The same things were measured in two ways. Each way mixes the same 9 hidden numbers, adds some noise and spreads widely along 5 directions of its own, which tell nothing about the thing.
In the rows, 128 means zero.
Some things both ways: the first way, then the second way.
[167 182 146  89 121 103 135 145  90 146 144 139 117 104 134 141 157  91
  93]
[157 128 106  88 151  70 145  83 120 120 186 158 156 115 118 123 133 140
  82 122 138 138 134]

[102  78 103 117  88 119  95 118 146 144 146 104 171 138 114 122 155 128
 131]
[ 78 139 177  92  95 176 117 122 141 135 132 114 117  85 146 176  90 162
  81 109 104 137 113]

[104 128 109 171 116 128 137  98 119 103 109  96 126 122 149 177  93 151
 213]
[122 134 128 136  63  79 144 117 127 139 119 125 124 117 120 120  90 165
  91 106  92 110 113]

[169 133 154 129  90 121 111 112 150 137 179 100  88  90  90 140 120 123
  74]
[105 136 134 109 125 116 113 114 146 106 110 132 126 127 147 126 138 164
 104 127 126 143 156]

[120 140 155 108  93 116 137 153 124 112  88 151 147  89 161 118 118 111
 160]
[112 104  79 121 141 169 150 120 150 131 164 107 119 107 120 117 173 138
 125 110 132 117  87]

[149 113 116 106 146 142 133 103 148  95 100 126  82 116 147 156 119 126
 131]
[ 55 146 158 117 132 172 110 120 134  91 100 133 115 124 164 135 142 141
 126  99 113 112 117]

[163 121 138 105 134 134 119 146 111 120 166 137 103 125 106 150 144 117
  77]
[131 119 148 123 121 139 127 119 130 126 125 112 133  82 140 147 118 164
 116 132 135 124 123]

[ 91  98 114 106 121 132 130 146 188  98 111 145 151 142 164  97 103 149
 129]
[177 148 132 163 133 104 172 151 103  80  79  89 124 150 132  93 158 127
 150 166 142 131 106]

[136 115  76  91 125 155 151 138 152 131 109 153 124 111 128 115 127  93
 134]
[ 95 101 152 111 122 133 106  79 122 127 156 128  69 141 122  97 171 145
 146 120 127 113  91]

[ 96 122 114 176 129 104 105 126 129 165 200 112 119 169 110  93 175 157
 100]
[159  98 119 107 124  96 125  90 101 163 145 153 136  79 128 170  57 139
  93 115 111 134 119]

[174 114 118 156 131 163 117 142 125 127 135 124 107 106  77 152 143 144
  95]
[157 174 170 144 143 166 134 188 128 109 100  63 146 157 139 169  87  98
 134 166 146 143 146]

[102  97  98 147 136 137 136 142 159 136 143 133 126 152 117  96 147 164
  79]
[204 144 120 139 138  89 150 148 101 124 123 123 123 180 124 105 126  88
 143 156 134 137 141]

[150 113 108  71 165 148 116 134 127 117  96 151 108 133 142 149 160 103
 100]
[137 129 102 153 162 143 138 110 112 115 131  78 122 145 120 132  88 107
 147 109 109  90  86]

[120 133 106 149 139 181 172 181  79 134  97 167 145 122  93 134 142 119
 122]
[156 132 149 121  92 155 161 171 117 137 112 100 102 112 110 128 131 113
  99 134  98 113 149]

[127 152 113 156 128  74 121 121 152 137 195 112 107 144 161  93 155 156
 144]
[167 145 141 111 161 101 114 111 100 134 171 173 145 162 148 138 129  97
 144 157 169 166 128]

[163 160 152 126 175 140 152 147 109  97 100 164  66 103 161 142 133 126
 131]
[160 110 133 111 195 136 110  99 110 110 140 133 142 103 149 143 138 132
 149 152 161 141 125]

[102 117 147  85 131 115 102 105  99 129  77 128 148 137 164 135 154  99
 150]
[115  91  76 115 162 140  89 111 151 152 136 133 117 145 126 150 133 107
 131 122 120 155 130]

[153 176 181 123 116  92 109 119 104 121 143 101 128 102 149 162 116 112
 154]
[122 111  84 110 127 118 100 103 155 153 154 168 141 118 137 126 143 139
 135 113 119 139 120]

[159 132 119 135 128 156 145 152 154 133 135 137 103 102  95 122 128 136
  77]
[114 137  97 129 113 163 152 145 128 118 122 138  95 157 131  88 167 104
 138  90  83  91 109]

[160 101 110  72 152 147 128 126 123  97  68 149 134 128 138 146 138 113
 115]
[139 139 135 135 120  93 166 105 113 101 114 112 159  75 141 144  98 185
  93 136 137 133 106]

[156  84 141 124 144 127  94  87 159  97 128 109  80 120 133 144 132 153
 108]
[160 134  82 167 136  85 135 118 121 105  70 107 133 138 154 128  79 163
 139 139 121 128 133]

[154 130 124  91 119 122 120 128 150 150 113 122 184 114 117  93 130 102
 112]
[129 111 108  99 136 116  98  95 143 147 167 184 122 139 141 119 171 129
 137 131 139 163 112]

[173 136  87 112 106 110 145 102 123 182 160  93 168 113  80  94 160 100
  96]
[142 161 145  92 109  78 124 118 120 136 175 185 119 184 139 115 125 118
 102 119 130 138 183]

[142 163 114  57 106 137 102 140 128 177 110 144 153 104 128 125 141  47
 112]
[126 109 134 109 186 107  84  81 124 112 135  86 101 172  96 138 138  92
 131 157 142 159 116]

[115  51 113 129 109 142 138 107 159 126 132 125 116 127 104  91 144 143
  87]
[184  89  89 145 151 100 120  97 118 144 163  91 110 139 119 119 101 160
 155 140 157 105 129]

Other things, the second way, with their names:
q221: [198 147 180 105 110 118 126 149 109 135 123 127 113 147 125 128 119 104
 120 163 119 157 142]
q826: [113 169 146 122 116 162 141 162 136 104 100 142 156 108 162 140 146 127
 110 125 115 135 137]
q216: [137 112  84 119 138 120 111  94 129 132 131 143  98 163 121  99 136  98
 144  95  75 120  94]
q395: [ 64 126 128 130  98 166 138 140 136 112 101 131  96 127 131 104 176 143
 115  97  98 101 124]
q284: [104 145 142 122  98 184 160 152 118 115  96 122  95 127 145 122 140 124
 112 110  82 127 100]
q899: [103 132  86 130 149 155 149 125 125 124 142 135 148 117 125 137 137  91
 113 101 106 123  84]
q814: [108 136 121 146 130 116 148 116 115 104 137  97 127 143 118 114 117 134
 122 101 118  81 116]
q901: [112 159 158 125 124  98 111 134 120 120 108 172 162 122 159 145 125 126
 115 131 137 133 174]
q363: [139 154 109 145  97 121 195 188 109 129 114 160 124 159 138 108 172 106
 107 139 145 149 143]
q947: [152 159 126 147 131 161 135 181 127 104  71 102 131 156 146 129 119 102
 147 134 109 115 152]
q999: [186 125 122 137  88 112 164 156 124 151 130 114 129 109 125 123 112 156
 107 141 131 120 156]
q720: [204 142 111 135 129  83 153 129 112 120 128  86 109 187 109 107  96 115
 131 155 124 142 119]
q315: [ 90 147 129 151 105 211 148 168 127 118 120 115 109 130 149 119 144 122
 146  93 105  77 107]
q462: [171 151 126 170 112 147 155 185 127 117  86  73 140 137 138 131 101 123
 149 141 130 100 140]
q791: [156 129 146 135 106 158 152 147 113 129 135 117 119 108 142 122 115 147
 136 119 118  80 135]
q666: [154 145 140 145 115 111 133 134 133 134 158  69 137 161 110 136  82 131
 125 137 143 112 130]
q254: [121 128 180 127 134 164  92 150 133 140 134 106 121 129 134 151 132 115
 150 144 151 115 157]
q682: [126 150 186 113 116 148 158 135 114  90 100  74 119  87 135 150 107 171
  85 139 127 117 143]
q165: [150 108  95  95 171  76 112  72 120 121 159 197 120 158 129  93 209 116
 135 150 159 185 119]
q897: [107 168 122 152 152 161 135 139 129  97 112  72 166 137 133 158  79 102
 128 111 106 104  96]
q422: [ 71 146 133 115 125 136 129 131 126 127 137 179 152 130 133 142 139  90
  97  88 104 113 131]
q328: [140 115 116 118  95 166 132 139 145 155 143 156 128  97 150 131 152 144
 130 123 119 141  97]
q886: [ 98 138 113 108 128 188 112 158 137 109  84 134  80 155 153 119 134 113
 123  91  69 113 181]
q307: [125 123 123 142  91 119 133 144 110 130  52 176  98 116 170 125 132 154
 127 131 101 153 136]
q345: [132 129 110 118  95 252 161 214 134 134  68 118  72 122 151 126 153 101
 119 104  48 118 146]
q38: [164 140 131 131  99 136 188 169 120  94  86  95 102 108 154 120 126 197
  96 150 144 127 188]
q434: [122 126 152 100 114 106 126 121 123 115  91 138 123  96 140 141 131 161
  82 141 123 156 161]
q181: [127 122 131 141 103 102 137 118 126 132 140 135 131 125 130 120 143 150
 131 132 149 127 113]
q427: [132  87  70 117 148 171  79 119 158 177 180 134 104 161 111 124 143  89
 169  99 108 112 123]
q239: [100 143 163 115 115 125 128 116 137 136 190 131 154 123 131 141 136 138
 118 124 159 120 104]
q985: [148 119  92 146 153 154 160 118 105 113 104 103 125  92 148 164  67 154
 124 116 115 121  98]
q188: [194 174 172 119 116 131 168 158 104  90  99 113 132 121 162 121 116 144
 118 160 122 146 134]
q603: [142 101  88 131 158 163 113 128 140 145 147 112 114 138 128 131 142 116
 153 129 136 132 114]
q911: [185 119 137 149 113  73 166  81  68 121 125 127 117  98 129 107  91 162
 137 136 116 102  57]
q28: [195 144 146 126 129  94 132 134 114 112 131 144 125 146 161 104 132 158
 146 147 155 117 191]
q130: [ 51 151 144 143 103 183 142 169 137 122 105 120 146 108 142 155 141 118
 114 102 114  99 126]
q941: [117 107 114 134 123 111 111 109 133 139 142 154 139 117 121 108 170 129
 145 117 130 113 108]
q716: [131 109 111 116 117 125 113 102 132 151 156 160 122 113 133 122 135 137
 136 108 112 117 111]
q621: [ 79 165 162  99 136 165 118 141 129  99 111 139 133 134 131 132 153  79
 101 105  83 120 133]
q256: [160 120 123 127 143 165 116 139 133 158 182 144 132 148 129 113 175  87
 180 138 146 120 108]
q394: [142 116 111 138  90 115 167 122 122 137 130 106 118 111 104 115 128 142
 111 120 100 113  81]
q108: [114  99  78 164 130 148 139 118 130 140 135 100 121 132 108 108 155 118
 160 114 121  95  60]
q783: [157 170 178 112 109  80 172 150 111  96 134 106 121 151 131 125 128 152
  75 167 178 154 197]
q371: [ 93 101  63 143  78 139 157 137 133 138  98 135  71 136 115  83 158 139
 123  72  60  80 123]
q131: [135 158 163 162 124 140 169 151 105  87  88  37 135 129 108 129 105 121
 123 138 124  91  94]
q340: [ 98 116 149 127 129 157 128 123 126 115 110 135 135  69 151 148 140 162
 121 123 137 118 122]
q881: [114 127 157  98 113 174 142 111 110 124 158 146  86 120 138 117 150 129
 119  98  93 109  91]
q309: [142  84  88 155  93 142 145 123 135 176 134 100 133  66 116 154  75 164
 122 105 101 100  77]
q544: [147 124 103 119 122 105 149 115 125 140 176 118 124 145 100 116 118 121
 103 113 120 114 127]
q106: [181 120 111 150 152  76 138 107 104 112 132  96 121 161 106  98 128 122
 150 144 143 109 121]
q425: [ 98 104  89 141 120 162 117 129 152 147 124  76  81 170  91 124 134 100
 135 113  89 114  90]
q259: [129 145  98 124 116 142 146 138 128 138 158 122 118 171 115 116 115  92
 120 101  93 113  93]
q488: [174 114 112 127 138 110 136  95 107 123 139 147 134  99 146 124 115 159
 138 128 130 121  99]
q782: [133 130 124 151 116 138 133 162 119 117  68  89 110 136 125 142  93 124
 119 128  99 114 155]
q102: [175 180 138 129 106 116 149 159 123 124 111 114 161 131 154 165  43 133
  97 135 114 143 147]
q939: [ 52 129 140  97 106 162 102 120 145 124  83 158 123  88 156 168 116 152
  76  96  81 149 137]
q333: [168 135  62 137 108 171 174 163 141 141 134 100 112 136 119 106 133 112
 132 100  72 108  91]
q545: [108 153 155  94 104 124 151 129 124 104  96 132 130  90 148 165  84 163
  44 122 103 154 163]
q963: [104 105 155  91 126  92  79  80 120 124  99 167  87 133 124 118 150 121
 111 125  91 152 128]
q531: [171 109 124 120 140 112 120 108 121 168 183 153 157 105 120 151 112 111
 137 135 146 133 103]
q924: [105 119  83 130  98 170 151 144 154 130 112  78  96 128  95 108 152 121
 107  95  65 107  94]
q39: [ 91  96 104 103 134 122 114  79 143 146 173 156 131 102 113 125 168 138
 111 106 125 137  85]
q643: [ 97 131 173  97 105 129  87 123 150 149 139 157 137 122 135 151 140 133
 110 133 133 151 152]
q285: [128 189 156 130  93 136 154 168 113 109  88 154 139 146 158 128 109 107
 112 114  90 126 140]
q278: [163  95  79 150 120 110 168  97 105 137 165 131 110 101 138 103 107 181
 144  98 127  68 109]
q626: [106 104 116  91 133 134 104 103 136 136 120 138  98 116 125 155 113 133
  85 117  98 160 144]
q86: [136 131  85 136 149 198 124 160 143 118  88  97 113 136 140 129 128 104
 149 114  83 117 123]
q374: [144 135 188 110  84 137 113 148 134 167 163 129 140 108 124 161 118 123
 110 150 141 137 130]
q625: [140  77  85 109 134  88 125  77 112 131 130 155  82 107 121 101 135 171
 110 104 103 107 148]
q773: [145 148 134 126  94 133 154 162 106 130 104 164  93 164 135 105 149  98
 121 126  93 135 136]
q247: [147 135 142 138 166 182 122 169 119 108  82  56  87 174 129 147 113  92
 140 159 136 139 165]
q514: [144 152 135  78 140 159 136 144 139 126 169 191 145 133 162 130 195 105
 113 146 154 194 129]
q353: [117 158 155 117 124 126 120 137 135  99 122 146 121 170 141  90 196 112
 145 145 135 143 130]
q311: [ 41  80  93 117 159 172  85 103 140 147 122 177 124 103 127 144 194 100
 138  95 116 137 102]
q492: [130 138 159  98 148 116 124  89 121 117 184 123 143 129 123 140 124 124
 111 130 146 129 104]
q954: [ 91 134 120 138 114 158 139 138 128 143 151 111 143 122 126 150  96 120
 120  95 113  87 107]
q935: [121 162 193 117 127 154 133 138 108 109 128 112 132 135 129 137 142  86
 126 143 124 134  84]
q719: [127 129  64 143 126 126 159 133 137 145 175 155 149 149 120 101 161 105
 144 100 132 108  96]
q882: [141 171 112  95 142 143 171 142 129 101 161 137 136 152 142 119 143 108
  91 117 122 141 133]
q659: [118 122 107 176 102 108 170 135 108 153 153 102 142 142  90 121 127 103
 133 121 138  99  59]
q171: [ 89 107 118  95 130 120 104  83 134 150 149 185 141 108 133 152 146 122
 108 118 118 177  78]

Some of these things the first way, each followed by its name:
[105  77 144  75 124 119 120 116 126 135 125 122 150 138 135 115 164 109
  84] : q886
[ 72 111 130 156 124 114 147 112 113 106 149 114 117 154 155 144 114 153
 161] : q254
[187 130  99 143 139 164 123 152 113 117 126 142  71  90 103 177 156 124
 127] : q720
[149 137 134 131 151 147 156 136 120 111 106 147 105 114 123 123 111 131
 116] : q340
[159 128  99  80 144 127 133 128  97 102 115 135 112 134 139 179 140 106
 121] : q239
[101 108 139 126  93 105 111 133 134 141 165 129 122 123 141 104 156 118
 132] : q247
[132 110 115 158  96 123 139 136 150 111 124 130  82 102 128 129 159 172
 101] : q882
[ 68 140 116 130 136  99 102 110 134 115  80 123 154 156 207 136 127 143
 214] : q171
[138 128 109 104 144 136 115 181  99 137 168 143 157 151 113 146 169 110
 103] : q221
[155 169 155  98 134  93 114 143  95 134 175 121 133 127 145 146 143  97
 128] : q716
[ 99 118 131 187  83 107 128 106 129 126 136 104 107 107 137 131 133 161
 175] : q545
[131 101 133 138 106 138 119 155 161 139 141 120 187 125  91  90 128 147
  92] : q328
[110  65  90  96 130 142 133 113 161 117 122 132 138 166 112 105 131 143
  68] : q181
[171 105 112 169 141 182 173 159 131 132 157 136  94 109  50 116 132 157
  52] : q791
[151 167 103 169 155 136 151 153  97 124 139 149 101 117 135 135 143 134
 169] : q773
[ 95  95  61  88 184 136 140 147 156  93  76 165 168 173 197 108 137 132
 184] : q911
[136 129 127 191 102 156 119 123 129 159 151 121  63  93  75 132 153 143
  93] : q626
[211 130 125 105 144 127 162 139 111 127 147 146 100  88 105 104 155  98
 104] : q278
[118 135 143 182 105 128 120 122 130 148 175 103 108 116 103 122 119 145
 131] : q782
[124 129 112 198  43 114 129 104 168 158 179  69 146  82  88 115  97 147
 167] : q666
[ 80 118 115 196  78 118 144 124 146 133 170 111  81 124 120 126 132 176
 120] : q544
[103 118 104 141 109 120 141 102 136 143 100 100 178 127 129 107 116 133
 168] : q954
[117 171 145 118  94  77 136 123 142 142 129 112 188 115 163  91 108 119
 169] : q719
[121 136 128 192  69 124 142 150 149 126 195 123  75  88 115 127 114 155
 134] : q682
[161 150 176 156 144 139 126 209  59 113 172 171  91 101 120 157 178 129
 118] : q345
[120 105 109  91 139 123 138  87 147 155 109  97 192 163 106  87 119 125
  75] : q901
[146 162 136 116 155 129 106 155 120 121 139 151  80 140 142 154 160 131
  74] : q899
[101 122 122  82 121 111 129 131 174 131 109 148 132 143 165  82 135 124
  86] : q165
[152 127 100 114 147 120 114 127 142 139 143 106 169 147 117 124 144 133
 108] : q285
[144 118 152  91 132 122 107 139 139 135 146 113 168 132 117 123 134 117
  86] : q947
[138 112 107  99 146 176 162 137 118 102  79 159  95 117 125 153 116 114
 103] : q395
[120 136 128 169 102 133 131 110 129 144 156  92 125 121  91 141 100 139
 120] : q643
[132 144 127 117 142 139 158 159 127 136  96 139 191 118 129  98 118 121
 137] : q256
[123  95  67 144 104 181 156 128 185 151  82 122 146 105  79  98 120 149
  86] : q492
[117 174 114 223  79  87 165 134 147 144 166 122 136  97 138  57 109 168
 200] : q363
[ 98 146 127  81 130 124 136 130 107 112  60 147 149 132 184 147 122 100
 162] : q39
[ 46  75  97 135 114 130 151 109 183 112  98 129 130 154 165  95 110 165
 131] : q106
[142 171  99 128 156 146 161 115 112 152  81 124 140 129 110 125 118 114
 113] : q422
[100 138 150  62 111  76 132 126 109 155 159 138 154 136 168  86 153  74
 125] : q625
[111 204 159  92 137 104 124 130 117 166 107 140 164 132 163  93 107  79
 141] : q311
